The rows of a group lie close to one hidden flat surface of 11 dimensions, which passes through zero. Surfaces can cross.
In the rows, 128 means zero.
Known rows, each followed by its group:
[137 149 147 137 163 157 112 159 133 142 169 137 135 184  44 120] : muz
[ 97 159 125 157 106 121 137 129 158 162 121 117 135 113 199 126] : muz
[128  90 127  95 125 120 130 101 120  97 105 159 132 106 144 150] : kebi
[178 108 232 153 115 173 153  39 156 114 146 191 138  87 117 133] : kebi
[150  65 130 158 139 147 147 151 186 105 115 175 119 176  62  79] : Raka
[115  62 123 139  89 125 140 142 147 188 126 162 129  67 102 167] : Pafi
[112 132 116 129 142  86  94 119 100 116 134 116 119 156 123 156] : rago
[131 134 141 110 127 146 144 117 112 132 131 119 132 110 119 138] : muz
[109 195 193 120 113 142 130 127 162 138 111 139 146 155 146  82] : kebi
[136 122  78 118 101 117 134 136 102 114 122 112  88 116 159 117] : rago
[133 163 116 101 153 156 112 126 145 112 120 177 142 190  93 115] : Pafi
[ 75 167 174 201 167  57  93 105  76 138 129 144 120 139 180 166] : rago
[131 126 107 127 134 119 113 141  91 110 122 149 100 132 122 125] : muz
[ 97 153 162 148 112 138 136 136 179 154 134 126 142 142 150 115] : rago
[ 81 127 131  81 113 138 174 131 120 145 152 128 121 146 183 136] : kebi
[145 136 120 146 127 117 124 105 128 131 113 140 124 140 115 126] : Raka
[141  83 135 123 199 113 173 136  76  80 113  68 152 137 140  99] : muz
[ 91 122  94 165 120  72 120 129  89 183  89 176 118  92 167 164] : Pafi
[ 86 145  46 185 163  97 113 169 118 167  90 196 117 174 151 124] : Raka
[121 148 158 180 138 171 158  92 109 120 152 153 108  77 166 156] : Raka
[149 136 138 167 140 103  98 127 118 129 122 158 124 130 143 110] : kebi
[153 182 101 156 133 127 128  75 151 123  92 133 126 178 134 113] : fibin
[122  58  96 111 123 111 124 178 126 105 138  74 116 117  87 135] : fibin
[102 148 136 164  76 158 142  92 147  89 110 164  53 127 101 149] : Raka
[103 143 149 164 124 163 123 152 131 119 132 182  99  94 137 127] : muz
[141 115  67 131 155 126 119 116 110  84 110 147 106 159 113 139] : fibin
[180 101 111  96  98 127 154 108 165 121  96 107 133 162  93  84] : rago
[ 71 114 115 113 107 152 173 145  91 103 111  91  84  79 110 171] : Pafi
[141 209  37 156 178 170 113 140  89 138 131 179 118 143 172 131] : Pafi
[208 172 141 125 108 157 125 113 110 154 160 155 112 132 127  77] : fibin
[181 127 119 130 149 147 113 121 144  80 148 123 142 118 201  88] : Pafi
[111 107  93 177 164  96  89 185  81 172 136 174 118 134  73 153] : Pafi
[141 139 105 147 105 125  96 147 130 124 135 138  89 139 102 118] : muz
[ 64 130 123  85 123  95 112 118 119  94 101 128 119 157 126 167] : Pafi
[112 141 117 156 138 130 130 120 124 133 131 124 128 115 143 152] : fibin
[ 86 205  75  76 115 148 133 123  93 181  88 120 143  99 119 187] : muz
[174 115 102  88 132  91  98 114  98 132  98 182 124 185  59 113] : muz
[120 173  81  82 126  58  95 144  45 191  69 116 142 118 116 143] : Raka
[ 81 130 119 139 127 135 161 105 187 101  92  76 148 134 162 138] : rago
[158 157 106 152 136 183 153 141 126 117 135 139 115 104 167  89] : Pafi
[107  77 140 137 175  88 168 139 112 140 134 114 144 197 116 110] : fibin
[116 163 112 137 147 103  77 108 147 127 105 134 156 146 117 159] : rago
[150  54 110 155 147 111 130 162 132 133 117 131 129 135  53 118] : fibin
[106 128  77  51  95 191 152 164 131 104 166 120 102 108 165 137] : rago
[148 154 116 202 134 141 134  93 129 159 145 135 116 110 131 155] : kebi
[163 106 126 147 165 141 169 118  63 119 145 122 116 103 143 119] : fibin
[119 181 120 127 126 121 110 114 109 151 140 171 122 145 192 128] : fibin
[136 142 171 111 133 116 133 111 125 188 171 130 166 161 142 125] : kebi
[156 112  85  64 135  46  80  68  86 125  91 126 168 117 193 166] : kebi
[119 137 133 120 125 141 135 129 168 181 118 138 167 145  85 135] : kebi
[156 141 171 104 152 126 122 128 151 124 140 106 174 164 138  84] : Raka
[161 150 141 157  98  85 140 117 112 166 134 122  98 165 156  73] : rago
[119  52 168 138 149 112 142 131 104 105 132 147 128 100 107 143] : rago
[136 133 118 133 124 111 127 141 121 161 131 116 129 143 116 119] : Raka
[115 239 177 125 102 165 131 112 136 114 109  89 108 146  92 108] : Raka
[127 135 135 116 174 174 161 139 157 123 131 121 170 177  93 106] : rago
[141 139 129 167 130 145 130  92 120 111 139 110 128  68 179 155] : Raka
[127 108  89 138 115 116 130 131 122 179 122 163 130 106 139 150] : Pafi
[ 96 110  67 218  50 128  80 144 240 121 160 112  64 119 139 166] : kebi
[126 115 121 103 185  93  82 133 118 161 162 160 177 211  83 156] : rago
[100  71 149 129 136 145 154 135 118 110 151 201 110 116 152 142] : Raka
[122 146 118 111 113 148 143 119 140 107 116  89 116 133 112 130] : Pafi
[116 142 111 135 120 100 108 117 147 174 156 135 138 175 157 145] : kebi
[109 110 213  72 148 134 135 155  98 139 167 145 158 135 109 122] : fibin
[134 112 112 103 135 118 112 102 127 106  88 164 142 124 109 148] : Pafi
[146 140 142 183 102 139 101 132 124 100 160 151  70  97 150 117] : muz
[145 105 135 138 116 115 141 129  74 122 118 141  92  79 125 127] : Raka
[131  79 141 184 152 128 178 140 114 113  83 171 109 119 123  85] : fibin
[179  92  72 153 102  93 116 155 155 147 108  66 118 128  86  96] : kebi
[140 137 122 127 139 130 122 112 128 112  98 141 136 129 118 123] : rago
[121 135 122  99 125 132 118 101 154 130 118 121 155 138 102 159] : Raka
[ 92 107 125 139 138 109 145 140 131 137 129 140 126 147 152 133] : fibin
[129  88  91 121 114 104 133 127 102 125  94 143 117  78 157 141] : muz
[141 109 121 150 127 117 117 126 122 122 134 132 118 107 146 132] : muz
[129 184 153 162 131 123 122 115 149 127 126 126 129 171 153  90] : muz
[121 159 121 119 137 131 133 124 113 148 144 115 128 165 116 135] : Pafi
[108 105 111 142 125 183 175  64 126 101 200 142  83 139 136 203] : kebi
[136 159 123 130 147 146 149  71 119  88  95 104 136 119 141 144] : fibin

New rows, each followed by its group:
[ 93 145 110  81 147 149 114 146 134 123 152  77 161 128 108 178] : Raka
[ 93 116 182 155  99 149 134 154 209 200 185  83 158 131  69 159] : fibin
[ 98 102 102 114 120 118 120 123 114 131 123 138 128  87 133 184] : Pafi
[164 117 141 138  51 104 144  55  98 151 104 134  78  60 109 167] : Raka
[122 149 161 132 120 148 136 135 122 184 216 117 125 138 139 146] : muz
[166  96 137 140 145 153  89 181 178  99 189 131 135 143 132  80] : Pafi
[130 151 124 127 132 143 133 120 153  98 104  67 141 123 106 125] : muz
[ 68 112 111 132 173 138  97 169  95 120 138 194 136  79 164 186] : rago
[108  47 163 123 143 135 193 146 174 129 136 116 156 164 113 101] : rago
[120 130  75 133 167 107  75 161  69  52 114 114  91 117 138 143] : kebi
[127 117 158 162 100  87 109 127 118 116 113 126  89 114 119 119] : rago
[ 99 157 121 153 117 119 104 159 144 110 134 128  95 154 160 105] : kebi
[182 105 120 125 173 140 160 159  63 108 151  39 117 144  44  97] : muz
[120 137 108 131 132 134 124 139 131 114 123 115 117 140 113 132] : kebi
[153 143 107 130 153 106 160  92  67 124  67  93 142  85 169 121] : muz
[110 139  93 110  95 126 121 161 124 140 135  51 115  91 113 156] : Raka
[118 129 159 110 166 140 154 140 123 173 178 105 172 174 108 134] : muz
[164 122 159 157 129 123 136  63 120 129 157 171 113 155 136 134] : Raka
[159 112  92 111 115 101  92 133 143 164 102 190 144 134 123 118] : rago
[150 111 135 158 112 135 157 178 115 160 142  90 103 111  97  85] : Raka
[142  95 145 107 114  97 132 113  71 131 166 122  99 124 136 142] : rago
[166 124 119 160 137 133 122  84 148 110 104 135 136 118 116 129] : Raka
[130 220 165 164 113 101 106  64 131 141  96 127 133 137 165 126] : rago
[135 140 126 118  91 129 109 101 139  91  98 152 103 101 141 135] : muz
[139 145 133 150 120 156 129  91 151 139 127 155 134 101 125 155] : fibin
[106 118  91 130 142 139 131 165 133 100 131  96 114 145 115 131] : rago
[ 97  75 127 139 115  89 116 171  94 114 154 133  78 134 131 130] : rago
[ 87  89 102  85 138 130 125 140 129 111 168 190 110 193 137 153] : fibin
[139 131 160 114 139  93 100 135  96  78 116 162 109 155 174  77] : kebi
[ 69 136 199 169 153 114 126 149 139 145  78 128 173  79 114 144] : fibin
[113 146 141 129 141 179 130 162 117 168 200 119 126 115  76 168] : muz
[ 53 195 102 122 123 119 136 186  75 222 165 115 116 145 151 155] : Raka
[128 180 135 162 141 181 167 132 104 144 133 171 113  99 183 100] : Pafi
[124  87 142 169 210 110 180 117 103 110 131  72 155 182 104 121] : rago
[167  93 167 141 177 136 168 113 102  90 101 113 153 106 117  98] : muz
[132 133 148 136  91 154 140 107 132  93  99 128  88  91  95 131] : Raka
[110 119 136  92 149 183 148 185 152 121 121  77 174  81  90 128] : Raka
[127 160  81 196 167 153 123 124 155 138 124 138 130 169  84 145] : Raka
[190  94 124 137 163 111 135 106 141 188 150 130 185 167  83 117] : Raka
[147 161 165 149  97  85 126  72 124 145 129  83 120 141 142 126] : rago
[147 129 160 136 107 101 179  78 103 172  92 148 148  84 221 100] : muz
[136  67 147  94 165 129 170 140 140 117  94 115 176 143  84 101] : muz
[146  53 126 106 128 102 112 144 114 138 172 117 136  97 128 154] : kebi
[127 102 123  91 161 133 195 142  41 152 114 110 143  93 132 124] : muz
[ 92 134  79  60  83 110  97 141 156  63  91 147  96 169 174 112] : fibin
[138 123 140 150 137 140 137 114  94 100 135 149  94 108 116 141] : Raka
[128 143 112 151 133 131  92 146 127 112 157 130 100 146 112 136] : muz
[169 121 160  57 124 114 158  63 111 151 133 169 159 182 142 111] : rago
[123 132 123 147 141  88 116 119 134 172 158  95 152 170 136 144] : rago
[137  83 105 132  47 138 131 175 160 147 170  99  70  91 108 124] : muz
[155 144  87 128 137 146 113 150 156 102 110 132 118 180  87  85] : Pafi
[110 173 132 201 135 150 107 199 139 171 149 142 114 111 128 102] : rago
[ 94  87 110  82 123 102 118 142 117  54 101 160  85 177 121 119] : rago
[171 145 140 131 100 128 105 144  91 143 156 131  90 111 101 110] : rago
[130 145 117 123 140 149 144 112 124 124 118 116 135 126  99 144] : kebi
[135 148 173 145 134 170 112 126 130 122 169 169 117 116  95 142] : muz
[178 133 112  67  64 107 121  47 214 151 120  81 165 186 116 126] : fibin
[127 120 116 102 135 132 119  83 138  97 117  85 153 105 109 184] : rago
[106 110 108  99 134 106 128 157 110 159 103 158 146 122 131 131] : Raka
[133 168 129 115 136  93  79 116 123 111 124 123 137 165 147 118] : kebi
[136 133  75 168 145  89 118 106 149 126  77 101 137 172 106 126] : fibin
[ 76 184  44  68 132 178  99 155 206  97 123  95 154 192 118 151] : rago
[108 129 107 156 101  93 110 168 135 214 181 110 127 123 172 139] : fibin
[113 202 200 145 107 161 128  79 116  78  82 156 105  65 152 134] : rago
[120 100 135 126 117 148 189 152 104 154 110 174 100 137  97  96] : Pafi
[158  78 117 160 132 111 124 165 136 180 149 131 141 118 102 111] : rago
[ 84 125  99 153 121 136 103 164 209 107  95 101 140 124 109 138] : rago
[149 161 102 164 115 158  91 147 103 121 155 125  77  92  76 155] : muz
[144 146 151 140 138 149 142 123 123 107 124 103 125 136  94 109] : rago
[115 178 104 105 136 131 114 104 136 123 156  86 131 185 119 156] : kebi
[112 135 134 128 151 126 143 132 114 112 125 104 130 149 129 123] : fibin
[157 118 119  96 140 146 135 132 115 131 152 129 138 150  93 120] : rago
[143 103 108  78 153 158 154 144 113 158 161 170 152 143 140 122] : rago
[133 152 137 113 169 129 110  97  93 146 159 103 166 130 112 179] : fibin
[193 122  91 127 136 117 109 104 144 124 135  85 149 135 129 113] : Pafi
[102 143  42 102 110  82  98 141 128 132 121  69 112 163 146 151] : muz
[ 86 183 131 140 126 142 129 116 164 148 130 153 132 171 154 134] : Raka
[178  67  71 123 139 137 206 122  97 150 157  48 132 103 150 120] : rago
[124 153 161 125  58 166 137 141 143 113 122 146  84  63 152 106] : rago
[112 121 129 100 140  86 125 111 110 157 175 124 147 177 188 145] : muz
[126 200  72 140 123 106  47 151 139 155 101 180 127 155 136 124] : rago
[132  93  94 138 124 130 109 161 128 119 111 149 115  87 116 132] : rago
[140  76 139 109 116 102 122 124 158  74  85 180 127 131 188  75] : Pafi
[153 124 153 115 121 145 162 124 112 141 111 133 129 117  97 101] : muz
[102  88  95 160 102 120 150  94 147 204 164 183 118 133 141 192] : Raka
[ 88 125 168 153 126 127  96 172 148 134 173 112 124 119 107 152] : Pafi
[118 130  67 127  78  40  76 133 113 117 101 132  67 171 174 114] : Raka
[153 118 104 113 107 124 109 115 134 139 129 201 114 145 142 118] : fibin
[122 140 153 136 125 108 145 112  79 147 159 133 105 134 179 126] : rago
[125 100 148 128 156 183 148 117 165 122 208 110 151 145  93 169] : Raka
[104  73 208 185 146 125 185 134 119  99 137  95 112 103 118 117] : rago
[111 105  83 130 104 117 112 150 137 109 116 120 101 102 143 143] : muz
[116 252 166 131 136 135  88 135 102 134 117 119 135 131 156 105] : fibin
[126 130 107 120 122 140 122 118 134 124 111 131 132 112 111 152] : Pafi
[114 128 147 157 140 139  88 183 131 124 114 208 120 110  95 112] : rago
[175  89 171  88 118 161 165 106 130 167 167 136 161  95 109 130] : rago
